The first 4 rows are patterns. Each new row is the sum of 2 different patterns, raised or lowered, with some noise. Before adding, each is slid sideways (what falls off one end comes back at the other) and multiplied by a number that may be negative. Names go in the order of the patterns.
Known rows, each followed by the names of its patterns:
[ 0.15  0.40 -0.67 -0.42 -1.32  1.49 -0.84  1.06 -0.19  2.37 -2.19  0.49
  0.85  0.30  0.80 -1.55  0.39 -1.06 -2.17  1.96 -0.55 -0.58  0.00  0.75
 -1.66  0.91  1.44 -1.32 -1.50 -0.20 -0.41 -0.27  0.93 -0.54 -2.61  0.90
  0.84] | Nupa
[ 0.25 -0.95 -0.70  1.08  0.94  1.10  0.15 -0.61 -0.04  0.18 -1.20 -0.51
 -0.03 -0.14  0.25 -1.44 -0.69 -1.18 -0.24  0.30 -0.02 -0.67 -1.56  0.90
 -1.83  0.63 -2.14 -1.27 -0.66 -2.54 -0.70  1.25  0.29 -0.73  0.20 -0.41
 -0.52] | nibu
[-0.56 -2.62  1.54  0.28 -0.27  1.01 -0.36  1.70  0.77  1.37 -1.89 -0.51
  1.02  0.18  1.11  0.70  0.51  2.61  0.99  1.31 -0.53  0.33  0.25 -0.13
 -1.79  0.85 -1.81  0.25  1.54  0.05  2.57  0.72  0.55 -0.28 -0.74 -0.37
  0.11] | Zefu
[-0.81  0.64  1.10 -0.10  1.43 -1.08 -0.79 -0.69 -0.88  0.41  0.12 -0.83
  1.82 -1.38 -1.12  0.56 -0.69 -1.72 -1.67  0.07  0.70  0.32  1.64 -2.28
  1.06  1.16  1.08 -1.09 -1.03  0.94 -1.32 -0.85 -0.52  0.75 -0.51  1.30
  0.57] | sakig

New rows, each followed by the names of its patterns:
[ 0.33 -3.00 -1.95 -1.28 -0.14 -0.70  0.22 -0.54 -0.68 -0.42  1.66 -0.35
 -1.12 -0.68 -2.45 -1.63  0.40 -0.68  0.97 -0.08  1.22 -1.32  1.80 -0.73
 -0.23  0.58 -2.00  0.31 -2.09 -2.30  0.08  0.77 -0.24 -1.00  0.20 -2.13
 -0.08] | Nupa Zefu
[-0.95 -2.68 -3.32 -0.15 -3.64 -1.58 -3.28 -1.88 -2.26 -2.33 -1.60 -1.14
 -0.80 -1.32 -1.34 -0.93 -2.61 -1.91 -2.53 -2.45 -0.51 -0.70 -1.22 -0.23
 -2.85 -2.29 -0.99 -2.88 -3.01 -2.58 -1.49 -0.84 -2.41 -0.84 -3.85 -0.94
 -0.55] | nibu sakig
[ 0.25 -0.59  1.24 -0.07  0.25  1.18  0.34  2.03 -0.99 -1.29  1.70  0.16
  1.41 -0.49 -0.63 -1.13  3.10 -0.82  0.71  1.32 -1.21  0.35  1.42 -0.50
 -0.64 -1.52  0.70 -1.37  2.18 -0.42  1.08 -1.41  3.13  1.16 -1.90  1.66
 -1.26] | Zefu sakig
[ 0.47  1.76 -0.62  3.65  1.46 -0.61  3.15  0.46  0.63  1.43  0.32 -0.22
  1.33  3.18  0.54  0.39  1.94  3.06  0.86  4.05  1.13 -1.57  2.52  0.13
  1.37  1.65  1.61  2.08  1.08  2.91  1.67  4.83  0.30  3.35  0.39  1.32
  2.80] | Nupa Zefu
[ 0.32  2.11  2.30  0.92  1.57  0.37  1.03  2.35  0.12  2.07  1.11  1.77
  0.50  3.25  0.99  0.44  0.37 -0.79 -0.28  4.09  0.93 -0.03  0.64  2.03
  1.78  0.96  1.68  1.50  2.65  1.60  2.73  0.67  0.57  1.98  1.19 -0.34
  1.23] | nibu sakig
[-3.05  1.49 -0.45  1.63 -1.97 -0.24  1.50  0.22  1.10 -3.29 -0.47 -0.80
 -2.45  1.89 -0.73 -0.72  1.20  0.76 -1.32  0.01  1.12 -1.61 -2.06 -1.98
 -0.32 -2.00  0.67  0.03 -2.94  2.15  0.94  0.03 -0.25 -1.79 -1.29 -1.74
  0.61] | Nupa Zefu
[-0.34  0.51  0.81 -1.72 -1.43 -0.83 -1.06 -0.14 -1.79 -1.27  1.03 -0.48
  0.13 -2.97 -1.37 -2.01 -1.59 -2.33 -0.45 -3.17 -2.48  0.88 -2.91  1.63
 -2.66 -1.93 -2.06 -4.20 -2.17  0.11 -1.34 -3.95  0.25 -1.36 -1.81 -0.07
 -2.22] | nibu Zefu
[-0.90 -0.31 -0.49 -0.62  1.82 -0.56  1.42 -0.98 -0.68 -2.31  1.70 -1.78
 -1.51 -0.49 -1.06  1.19 -1.92 -0.09  0.47 -2.16  0.49  0.07 -0.88 -2.37
  1.97 -2.68 -0.91 -1.16 -0.13 -0.67 -2.38 -0.71  0.23  0.52  1.22 -0.84
 -1.40] | Nupa nibu
[-1.59 -0.88  0.93  0.77 -0.23 -0.25  0.13 -0.57 -0.55  0.98 -0.62 -0.76
 -0.70  0.74 -2.15  0.87 -2.74 -0.29  0.15 -1.67  0.25  1.15  0.42  0.06
 -0.78  0.82  0.53  0.10 -0.11  0.91  2.42  1.11  0.85  0.17 -1.34  1.82
 -0.16] | nibu sakig
[ 0.04  1.95 -0.47 -1.90  0.70  0.42  0.52  1.84 -3.76  0.76  0.65  2.28
 -0.46 -0.40  1.82  1.27 -0.80  1.97  1.31 -1.03  1.99 -1.08 -0.63  0.88
  2.18  1.31  2.46 -0.38  0.62  2.62 -1.53  0.82  1.19 -0.87  2.76 -2.11
 -0.91] | Zefu sakig
[-1.01  1.30  0.51  1.21  1.23  0.24  3.63  2.70  2.16  2.52 -1.00  1.90
  2.47  1.96 -1.32  2.00  2.39  0.18  1.45  0.74  3.36  1.56  3.62  0.54
  0.36  2.68  2.60  2.24  3.05  1.05  2.92  1.68  1.72  1.38  1.85  0.93
  2.95] | Zefu sakig
[-2.17 -3.09 -3.82  1.38 -2.12 -0.47 -0.77 -1.27 -2.15  0.72  0.11 -1.24
 -3.75 -2.16 -2.28 -2.37  0.02 -1.53 -4.58  1.50 -1.78 -2.13 -0.34 -2.66
 -3.34 -4.01  0.20 -1.33  0.15  0.02 -1.15 -2.30  0.33  0.63 -1.95 -1.44
 -1.87] | Nupa sakig
[-1.51 -1.46 -1.17 -4.18  0.31 -1.18 -2.53 -0.72 -3.25 -1.18 -2.55 -1.70
  0.36 -3.11 -1.95  0.42 -2.84 -3.26  0.05 -3.13 -4.20 -2.21 -0.45 -1.04
 -1.03 -0.12 -4.28 -0.39  1.10 -1.57 -3.25 -2.62 -1.24 -2.28 -2.10 -1.20
 -2.19] | Nupa sakig
[-0.95 -0.17 -2.39 -0.09 -2.08  0.71 -2.36 -0.53 -0.43 -3.05 -0.47  1.57
 -0.11  0.02 -0.94 -1.18 -1.17 -0.68 -0.83 -0.85  0.15  1.74 -0.31 -0.86
 -0.35 -0.69 -1.33 -2.42 -0.63  0.12 -0.11  1.06 -3.03  0.01 -0.51  0.29
 -0.87] | nibu sakig
[ 1.00 -0.36  2.46  1.48  0.37  2.83  1.91 -1.00  3.42  1.04  0.62  1.00
 -0.06  1.32  0.20  1.75  2.47  0.87  0.01  3.79 -1.23 -0.05  0.49  1.62
  2.69  0.27  3.22 -1.81  0.47  4.09  1.87 -0.20  0.37  2.99 -1.33  1.28
  2.01] | Nupa sakig
[ 1.05  0.51  2.15  2.18  3.74  0.85  2.30  1.10  0.41  0.27 -1.17  0.92
  0.97  1.80  0.79  0.98  0.27  1.64  3.76  0.10  0.54  0.35  1.31  0.16
  0.68 -1.15 -0.89  2.31 -0.48 -0.09  2.33  0.72  0.23  1.19 -1.06  0.22
  0.46] | nibu Zefu
[-0.17  1.50  0.58  2.02 -0.65  1.71 -2.34  0.80  1.80  0.80  0.99  0.23
  1.20 -0.37 -1.18  2.01  1.31  0.60  1.52  1.40 -1.29  1.27  2.31  0.61
 -1.54  2.01 -0.50  2.09  2.25  0.51  0.55  1.85  0.08  0.30  1.53 -0.25
  0.41] | Nupa nibu
[-1.16 -0.79 -1.81 -3.20 -1.22 -2.55 -0.65 -1.28 -0.61 -0.50  0.13 -0.52
 -1.46 -0.54 -1.54 -2.53 -2.28 -3.03 -1.07 -1.27 -1.46 -1.27 -1.51 -0.12
 -1.97 -1.35 -3.83 -2.24 -0.76 -1.68 -1.21 -0.58 -1.02  0.02 -1.12 -0.98
 -1.20] | nibu Zefu
[ 2.32  1.78  3.05  3.46  0.62  0.98  2.20  3.33  0.68  1.47  2.96  0.80
  2.77  1.82  3.27  0.59  2.97  2.14  0.80  0.63  3.18  0.00  3.03  1.80
  0.86  2.94  1.28  2.33  1.39  0.21  2.79  0.50  0.23 -0.09  2.14  0.16
 -0.15] | Zefu sakig
[-2.03  0.40 -1.24 -2.32 -2.62 -1.66 -0.38 -3.94 -1.57 -1.22 -0.46 -0.28
 -2.28 -1.43 -0.43  1.20 -3.23 -2.01 -3.01 -2.43 -0.35 -1.93 -1.42 -3.02
 -2.08 -1.73 -0.87 -3.30  1.08 -2.47 -2.56 -1.20 -4.04  1.02 -1.06 -1.39
  0.92] | Nupa sakig
[-1.64 -1.24 -1.38  1.45  1.01 -0.43  0.02 -0.02 -2.77 -0.01  1.03 -2.24
 -4.24  0.56 -0.64 -0.99  1.21 -1.38 -1.60  0.95  1.43 -1.89 -0.64 -0.34
 -0.74 -0.94  1.56 -0.77  2.65  0.08  2.91 -2.97  0.27  0.50 -0.32 -1.27
 -1.22] | Nupa Zefu
[-0.08 -0.05 -0.92 -0.85  0.58 -0.17  1.24  1.91 -1.65 -0.49  1.30 -1.08
  0.32 -0.24 -1.38 -1.03 -0.68  0.89  1.35  0.69 -0.11 -0.14  0.42  1.62
 -0.15 -1.03 -0.39  0.77  1.52  1.38  1.17 -1.17  0.85 -0.24 -0.48 -1.76
  1.75] | Nupa nibu
[ 2.47  0.27 -0.22  0.44  1.34 -0.85 -0.89  3.09 -0.06 -0.43  1.41  0.18
  2.05  2.16  1.55 -2.74  0.98  2.32  1.07  2.01  0.81  0.80  2.13  2.62
  1.26  1.03  0.79  2.75 -0.94 -0.44  2.12 -0.53  1.52  0.98  1.13  2.34
 -0.15] | Nupa Zefu
[-0.96  0.65  2.34 -0.14  2.11 -1.32 -0.27  1.02 -2.92  1.56  2.92  0.73
  0.88  2.51  1.95  0.44  0.56 -0.16 -1.11  3.75  0.81  0.77 -0.06  1.32
  1.64  0.06  0.97  1.20  1.37  0.22  1.51 -1.62 -0.22  0.56  0.17  0.24
  1.01] | nibu sakig
[ 1.35  0.90  3.18  0.51  2.50  0.26  0.65 -0.70  2.86  1.97 -0.70  2.42
 -0.41  3.93  1.84  2.16  4.63  0.08 -0.11  1.01  1.58  0.07  2.33  0.68
 -0.37  2.62  2.57 -0.10  0.17 -0.12  0.06  1.80  2.48  0.05  1.46  1.12
  0.64] | Nupa nibu
[-0.02  0.02 -1.10  0.01 -0.52  2.10 -0.10 -0.64 -0.34 -0.42  0.31  0.13
 -1.74 -1.26  0.36 -0.49  0.77 -1.35 -0.35  1.32 -1.88  1.27  1.36 -0.34
 -0.10 -1.01 -0.32 -0.31  0.95  0.44  0.29  1.21  1.65  3.24 -0.42 -0.03
  0.73] | nibu Zefu
[ 2.60 -2.15  1.96  0.88  0.11 -0.08 -2.27 -0.45 -1.10 -2.66 -1.11  0.35
 -0.56 -0.69  1.02 -1.92  1.58  1.34 -0.38 -3.17 -1.07  0.10 -0.46  1.16
 -0.24 -2.08  2.38  1.11  0.62 -0.55 -0.76 -0.54 -1.58 -0.54 -0.47 -0.91
 -0.46] | Nupa Zefu
[-2.45 -1.69 -0.89 -0.88 -1.54 -1.08 -1.15 -0.16 -1.02 -0.08 -1.88 -2.01
 -0.76 -1.44 -2.84 -1.55 -2.09 -0.50 -0.47 -1.86 -1.23 -2.38 -1.45 -0.46
 -2.41 -0.85 -1.66 -0.93 -2.01  0.34 -1.76 -2.24 -2.22 -3.28 -2.83  1.07
 -1.69] | nibu sakig
[-1.36 -0.64  0.33 -2.16 -0.90 -1.40 -1.43  1.84  0.58  2.16  0.98 -0.26
 -0.61  0.01 -2.42  1.10  0.39 -2.54  1.47  1.48  1.21  0.24 -1.21  0.51
 -1.37  2.89 -2.70 -1.72 -0.66  0.88  1.38 -0.72  1.30  2.38  0.84 -0.04
 -0.31] | Zefu sakig
[ 2.25 -0.08  2.04  0.62  0.04  1.35 -0.04  0.35  1.40  0.76  0.26  0.55
  0.70  3.08  0.59  2.13  2.50 -1.17  0.29 -0.60  0.08 -0.61  0.09  1.90
  2.06  1.35  3.05  1.61  0.77  1.93  2.28 -0.41  0.73  0.56 -0.53 -0.58
  2.43] | Zefu sakig
[-0.49  0.11 -0.08 -1.41  1.53 -1.45 -1.23  0.44 -0.53 -0.68  0.26  1.94
  0.89 -0.73  0.19 -1.76 -0.03 -0.43  0.08 -3.88  0.73 -3.57 -0.55 -1.50
  1.24  1.04 -1.00 -0.75 -1.82 -0.24 -1.75  0.24  0.42 -5.26  1.03  0.01
 -1.26] | Nupa Zefu
[-0.50 -0.22  0.09 -0.76  0.81 -0.63 -1.02  1.82 -0.29 -1.30  0.50 -1.82
 -0.94 -0.86 -0.49 -1.16  0.04 -2.06  1.12 -3.42 -0.19 -0.36 -1.79 -2.36
 -2.77  0.61 -0.16  0.36  2.30 -3.88  0.70  0.79  0.45 -2.07 -0.44 -0.31
 -2.72] | Nupa sakig
